The same things were measured in two ways. Each way mixes the same 12 hidden numbers, adds some noise and spreads widely along 7 directions of its own, which tell nothing about the thing.
(in the rows, 128 means zero)
Some things both ways: the first way, then the second way.
[ 99 129 148 176  96 103 146 134 173  64 131 113 139 102 142 138 100 106
  86 138]
[121 140 146 166 135 150 124 124 153 146 147 111 117 112 123 105 111 145
 116 125 147 130 108]

[167 103 141 184 149 105 123  74 139 117 125 145 124  98 132 154 102 118
  98  84]
[159 134 121 128 142 132 119 116 146 126 158 101 144  91 118 109 118 110
 115 108 155 114 128]

[150 125  93  59 127 138 190 133  98 133 181  71 190  69 126 120 145 145
 208 105]
[163 114 135 158 117 154 105 139 162 108 163 122 121 109 100  61  88 142
 102 141 132 133 118]

[129 112 164 198 133 104 147 150 150 150 112 117  92 127 148 119  92 123
  78 151]
[100 154  60 169 110 149 139  95 113 145 106  89 144  95 148 163 153 149
 169 130 165 125 126]

[196  86 107 137 139 144 115 125 156 123 100 114 172  48 124 139 119 116
 150 117]
[126 125 109 144 115 164 141 136 122  86 118 125 133 116 114 151 141 175
 134 135 141 151 116]

[125 150 137 153 122  70 153 174 142 168 136  75 158  84 136  96 105 103
 128 169]
[ 98  71 112 135  71 196  86 113 126 135  84 182 110 113 161  85 141 121
  91 149 122 129 124]

[ 91 159 136  91 103  88 117 124  94  86 132 160 129 203 114 124 161 131
 138 168]
[147  58 123 153 131 190 107 126 128  80 128 127 121 149 162 159 120 107
 107 139 158 157 117]

[161 141  78 128 142 144  97 198  72 130 103  77 177  67 142 102 194 106
 129 157]
[143 166 159 191 132 143 164 133 161 141 125  78  83 169 141 132  90 146
 113 132 184 115 121]

[137 120 186 155 132 119 148  83 197  98  85 165 127 132 117 136  81 105
 121 132]
[170 108 128 158 100 155  99 105 138 128 142 164 116 161 139  66 112 137
  81 162 143 142  96]

[105 134 160 149 125  83 148  95 108 166 128 132 112 162 124 103  90 125
 122 138]
[140 150 102 145 100 121 138 128 153 128 171 176 176 118  79 164 132 148
 146 128 125 176 135]

[127 132 118  82  89 142 119 129 126 133 117 117 140 112 119 153 133 113
 173  73]
[132 126 134 151 143 141  97 105 143 125 122  92 144  69 144 105 137 107
 144 148 162  94 158]

[125 136 138 103 104 117 135 132 115 133 134 138 154 130 135 123 138 146
 126 119]
[124 128 134 117 103 146 153 162 148 130 105 111 105 142 127 137 115 115
 111 104 152 119 140]

[160  97 150 128 152 138 180 104 130 207 167  88 117  83 146 135  99 133
 154  97]
[170 136  99 190  95 169 142 102 139 120 148 139 126 137 129 124  81 158
  97 146 156 157 114]

[147 126 110 158 157 118 122 128 100 113  89 132 123 125 103 139 137 122
 125 121]
[136  62 130 112 101 117 118 163  85 119  92 151 135 118 147 119 168  74
 139 141 151 126 132]

[141 147 129 177 187  69 150 108  58 128 120 121 105 164  90 109 110 131
 158 145]
[107  83  58 136 110 156 108 159 108 108 134 129 165  65 109 109 148 136
 121 130 118 168 129]

[156  95 121 173 142 111 115 142 145 121 108 103 108 108 130 138 108 120
 109 155]
[135 178 100 168 102 127 135 132 150 128 174 134 152  87  80 136 140 141
 162 134 110 145 138]

[ 99 135 184 165 153 120 126  76 141  92 105 157  82 148 148 157  78 100
 105 111]
[167  69 121 148 133 196  85  85 131 107 154 152 142 154 174 110  77 132
  66 160 168 173 100]

[138 130 157 191 113 137 136  97 158  78 109 178 123 134 146 112  48 114
 145 139]
[138 125 123 197 135 189 134  89 156 110 126 123 119 142 141 134  73 212
  73 145 190 159 107]

[139 117 127 115 139 125 135 127 116 165 125 134 138  97 124 171 113 127
 158  86]
[130  90  78 129  90 162  98 132 116 111 105 132 147  91 150 161 134 124
 148 135 151 139 126]

[101 128 164  77 145 160 138 142 118 157 135 102  92 160 140 153 141 134
 143 112]
[145 115 136 116 140 135 129 156 120  62 126 123 158 105 113 183 165 148
 160 131 146 151 107]

[123 105 192 179 140 125 164 128 101 191 109 111  29 184 132 114 125 139
  89 144]
[125 137 130 144 166 154 161 159 142  87 160 126 165 128  81 152  98 200
 140 100 110 145 108]

[122 158 125  93 122 138 107 127  87 106 115 151 126 158 123 133 160 117
 167 139]
[113 135 127 143 135 183 116 134 152 112 152 117 120 115 123 135  99 160
 111 124 135 135 137]

[ 61 139 233 206 111  47 219  67 131 148 163 128  38 208 119 140  70 127
  79 151]
[138 111 115 152 126 129 161 153  93 117 161 156 176 101 111 119 120 128
 131 123 116 171  97]

[160 115 143 162 155 110 133 112 111 175 129 118  79 154 103 158 113 124
 150 110]
[113 149 109 165 113 150 126 141 146 118 138 116 126  56  96 124 144 146
 141 116 118 116 140]

[102 139 132 105 107 119 153 157 116  77 162 110 123 170 158  83 142 146
 130 200]
[176 184 149 140  99  78 149 159 170 156 181 148 140 129  82  97 136  68
 138 113 104 114 126]

[ 83 136 154  60  86 158 130 151 147 115 175 119 117 173 150 118 148 149
 136 123]
[ 99 146 137 116 116 166 129 140 169 139 102  99 100  92 116 134 152 115
 116  88 124  96 138]

[130 147 141 148 163  69 185 113 135 143 149  95 171  63 115 148 121  97
 135 128]
[120 202  91 138  81 106 124 155 140 197 160 104 114  97 117  88 138  97
 140 118 113 107 120]

[165 119 101 152 167 122 148 147  76 141 132  76 145  71 152  97 150 131
 114 132]
[146  77  91 134 118 151 108 111 103 108 156 153 164 111 122 106 112 137
 127 141 150 161 122]

[112 114 159 146 118  99 182  97 179 126 189 103 106 125 140 161  87 145
  96 121]
[125 124 146 142 110 157 165 179 115 103 125 129  96 129 122 185 135 122
 107 115 144 158 137]

[ 95 179 160  77  96  91 125 183 107 154 149  97 113 172 149 121 186 127
 108 177]
[120 103  79 151 111 188  96 100  93  92 167 130 150  52 131 103 117 145
 136 162 135 155 150]

[155 175 106 101 135  86 112 146  79 101 114 112 193 103 141  92 206 109
 113 182]
[118 167 161 101 128 143 125 116 156 152 147  80  83 139 142  57 121  79
 114 115 149  69 151]

[189 109  96 153 183 111 120 140  98 137 125 109 129 116 105 148 148 132
 151 131]
[ 71  95  85 154 117 224  73 124 158  86 142 112  92  66 101 128 134 197
 125 110 114 129 125]

Other things, the second way, with their names:
<581>: [ 89 146  99 102 125 173 136 100 118 141 130  95 128 107 128 121 133 140
 145 102 138 114 135]
<103>: [142 134 130 165 126 197 116 103 165 132 158 120  93 152 148 112  66 148
  66 127 153 133 123]
<123>: [135  97 150 145 128 134 121 143 144  65 125 121 129  75 106 119 171 116
 151 129 145 119 123]
<381>: [132  91 125 146 126 170 124 131 118 113 139 152 144 111 127 125 107 143
 120 121 122 139 111]
<632>: [ 69 112  67 158 122 252  93  48 148  87 134 112 127  77 120 130 121 217
 149 131 124 138 125]
<177>: [108 138  93 118  75 140 127 134 122 154 138 169 133  93 116 143 118 146
 136 101 131 131 124]
<219>: [147 132 127 134 118 108 163 139  77 126 125 114 162  90 130 112 134 113
 170 137 149 125 118]
<444>: [147  54 148 122 170 160  75 146 120  59 145 142 170  84 112 115 144 142
 138 144 117 141 110]
<406>: [172 157 148 125 105  95 136 142 166 164 155 104 132 120 124  56 107  46
 132 111 134  84 121]
<285>: [ 26 183 111 113 108 183 138 133 154 162 112  95  74 125 129 159 151 163
 143  87 125  99 140]
<528>: [130 139 121 135 124 146 106 132 177 120 127  70 122  80 122 103 127 108
 139 118 151  95 141]
<146>: [ 87 153  85 103 115 179 131 147 148 126 149 111 136  86 103 147 110 157
 130  84 107 128 142]
<382>: [176  43 196 115 145 172  94 140 123  68 114 161 113 165 147  95 135 101
  84 155 138 129 111]
<359>: [137  95  94  87  81 139  99 139 127 129 117 141 159  96 118  90 125 110
 145 132 130 128 136]
<514>: [134 125 173 118 137 144 119 130 113 102 124 133 122 120 125 126 167 134
 132 152 145 135 122]
<475>: [ 85 145  76 133  86 162 136 102  98 147 110 134 134  92 143 160 150 148
 159 124 145 132 133]
<303>: [151  57 142 100 114 159 110 147 122  68 116 177 147 123 117 141 146 134
 118 124 132 157  97]
<575>: [ 85 131  70 142  80 179 141  94 115 128  82  89 117  61 150 167 143 142
 156 114 181 125 143]
<47>: [110  90 145 120  92 158 125 146 118 130 100 174 114 119 142 133 135 115
 100 126 142 137 135]
<113>: [115 135 114 148 112 134 114 139 153 100 175 149 136 102 109 124 148 129
 136 126 127 145 116]
<401>: [158 140 111 151 110 120 136 134 147 129 151 109 121 131 119  48 115 115
 101 125 144 117 101]
<519>: [106 109  89 172 103 209  97  77 153 113 141 151 149  76 112 114 106 194
 121 147 127 166 117]
<379>: [131 119 128 153  99 163 140 148 104  95 141 186 140 109 115 183 122 168
 128 144 129 174 132]
<202>: [134 132 148 131 115 129 120 138 123 108 158 162 135  61  82 113 146 146
 141 123 121 126 137]
<594>: [100 143 122 165  98 160 111 151 146 117 153 117  83  59 111 112 105 167
 127 122 147 112 144]
<23>: [175 112  99 199 106 123 131 111 115 138 116  98 123 115 164  90 115  94
 107 161 196 121 131]
<114>: [118 129 133 113  61 100 171 160 100 142  92 164 123  89 120  86 191  72
 105 127 140 142 129]
<32>: [170 145 109 153 147 112 161 140 123  87 144  73 166 100 101 131 107 162
 153 134 183 141 130]
<145>: [120 155 146 135 138 138 154 148 122 115 131  95 119 101 127 145 141 117
 134 119 150 115 148]
<176>: [151 140 130 133  73 102 151 144 137 164 109 134 124  91 134 111 132  61
 126 108 155 103 134]
<347>: [147 123 155  70  97  98 102 155 128 124 130 157 155  62  95 103 166  84
 169 116 112  95 137]
<559>: [154 120 125 139 107 141 142 151 103 111 154 137 144  84 110 123  97 132
 142 129 132 141 130]
<378>: [162  92 147  99 126 150 114 133 120  76 128 116 135 119 125  98 139 115
 136 136 145 128 106]
<83>: [123 170 111 146  72 136 108 139 137 168 145 142 109 112 138 104 127 109
 141 143 116 106 129]
<118>: [ 55 133 120 121 114 175 124 129 122 153  87  84  87  64 143 133 150 140
 147  88 144  84 129]
<492>: [139 113 140 137 108 130 121 148 144 102 112 141 146  87  96 119 157 137
 136 145 140 144 132]
<271>: [ 96 126 104 118  77 187 148 132 129 121 128 141 105 141 106 117 107 172
 117 121 132 161 128]
<636>: [ 82 126 154 104  86 144 108 155 159 177 118 161  97  92 108  72 141 100
 102 105 107  98 156]
<606>: [149 102 127 116  93 147 107 131 109 116 123 146 138  82 131  95 143 105
 135 138 127 127 108]
<518>: [140 126 145 131 113 133 153 144 144 126 123 147 127 143 121 136 130 112
  96 116 151 140 133]
<396>: [132 145 174 103 147 165  97 117 168 114 141  98 120  83 102 103 116 155
 132 122 139 100 139]
<478>: [159 148 149 102 114 128 143 143 119 133 154 123 126 141 115 111 137  92
 126 125 125 137 115]
<187>: [150 139 132 132 106 129 141 130  98 141 153 135 150  88 112  99 101 129
 161 136 132 125 134]
<619>: [150 120  89 189 111 141  98  91 148 134 154 103 136  66 133  63 104 127
 123 142 169 118 112]
<338>: [120 113 124 159 103 173  99  98 139 136 112 113 112 100 136  76 129 133
 129 159 150 118 137]
<60>: [121 158 139 123 122 128 144 149 150 124 145 107 120 123 105  77 142 117
 134 117 117 108 117]
<628>: [102 137 112 114 102 170 122 128 138 139 124 136 126 102 115 111 128 148
 117 118 119 128 138]
<192>: [148 101 159 135 114 129 129 164 135 117 148 162 130 119 102 122 114 125
 117 123 136 148 122]
<53>: [113 144  98 155  91 137 131 127 150 133 132 134 141  86  87 100 142 157
 131 143 139 152 148]
<18>: [144  17 156 129 126 181  87 150 100  68 109 188 133 121 137 104 144 127
 103 146 113 147  93]
<476>: [163 129 147 136 103 118 147 161 140 143 127  97 116 117 144  90 107  39
 110 133 160 104 173]
<111>: [119 119 100 169  75 153 131 134 128 121 111 151 122  83 129 143 130 137
 125 139 152 137 151]
<73>: [139  94 118 184  98 163  94  95 132 135 109 134 113  86 166  63 141  91
  90 157 152 115 117]
<115>: [ 90 149  99  93 105 150 146 139 124 142 113 100 117 129 137 179 154 112
 144  94 150 125 143]

Some of these things the first way, each followed by its name:
[126 159 163 135 211 117 166 125  43 237 167  69  62 151 151 110 146 120
 133 130]  <103>
[124 129 159  87  69 125 155 130 138 128 129 141 159 135 136 122 132 154
 127 112]  <32>
[132 157 116 127 140  82 127 133  94 144 138 122 170 100 112 134 153 102
 150 167]  <606>
[137 122 145 135 104  98  90 128 128  84  95 153 116 193 106 162 130 132
 126 139]  <123>
[104 141 150  79  73 155 148 171 169 122 180  94 124 141 167 120 154 143
 114 140]  <202>
[148 124  88 107 134 177 114 187  71 133 125  71 143  62 151 130 202 115
 138 136]  <219>
[103 172 117  91 118 121 147 128 134  92 143 113 172 119 121 101 147 102
 158 187]  <514>
[105 119 149 105 150 108 231  88 148 152 208  58 146  72 147 121 117 137
 117 136]  <478>
[ 81 154 175 138 111  79 173  92 117 153 148 135 105 179 109 145 113 130
 111 119]  <192>
[122 103 162  88 116 167 162  89 150 111 130 149 133 132 135 141 117 157
 128 107]  <271>
[107 138 154 123  62  97 129  83 147  90 148 195 157 149 125 163  96 129
 142 102]  <176>
[158 126 106 170 147 117 128 132 133  81 110 128 161  80 140 117 129 108
 111 164]  <285>
[137 116 138 132 139 130 105 132 125 128  90 123 101 144  95 159 160 105
 135 122]  <18>
[120 114 162 140 114 125 175 115 179 103 163 102 104 126 139 152  67 122
 158 100]  <73>
[117 140 128  55  69 151 100 161 118 131 137 132 154 115 136 165 205 126
 132 112]  <559>
[135 104 149 136 155 156 161 161 139  60 149  72  81 138 193 142  92 147
 126 135]  <113>
[130 138 148 100 114 141  66 164 116 142  97 108 138 131 147 111 180 113
  93 109]  <518>
[ 90 118 145 110 108 159 163 161 133 136 176  78 101 128 168 107  92 140
 151 140]  <519>
[136 129 114 158 133 137 101 172 121 121 127 108 133  88 141 155 170 110
  89 120]  <118>
[125 153 132  97  94  93 108 126 151  88  97 150 167 146 100 110 164 106
 130 178]  <382>
[115 141 143  90 145 174 150 131 127 103 121 150  97 153 135 168 123 119
 190 134]  <83>
[119 148 122 122 137 122 133 146  64 169 173 123 128 143 152 124 132 147
 145 142]  <575>
[ 92 144 134  76 103 159 127 172 126 121 117 107 124 153 128 119 155 132
 142 139]  <338>
[ 65 141 167 103  87 150 228 117 128 133 196 130  76 171 158 128 111 163
 135 158]  <187>
[180 143 116 149 102  87  80 182 154 119 104 121 180  70 137 188 160 102
  97 117]  <594>
[ 96 186 102  45  76  87 148 171  56 121 180 100 171 155 143  90 181 155
 164 166]  <476>
[123 115 140  88 109 135 169 116 104 157 160 127 115 163 129 103 132 147
 175 162]  <632>
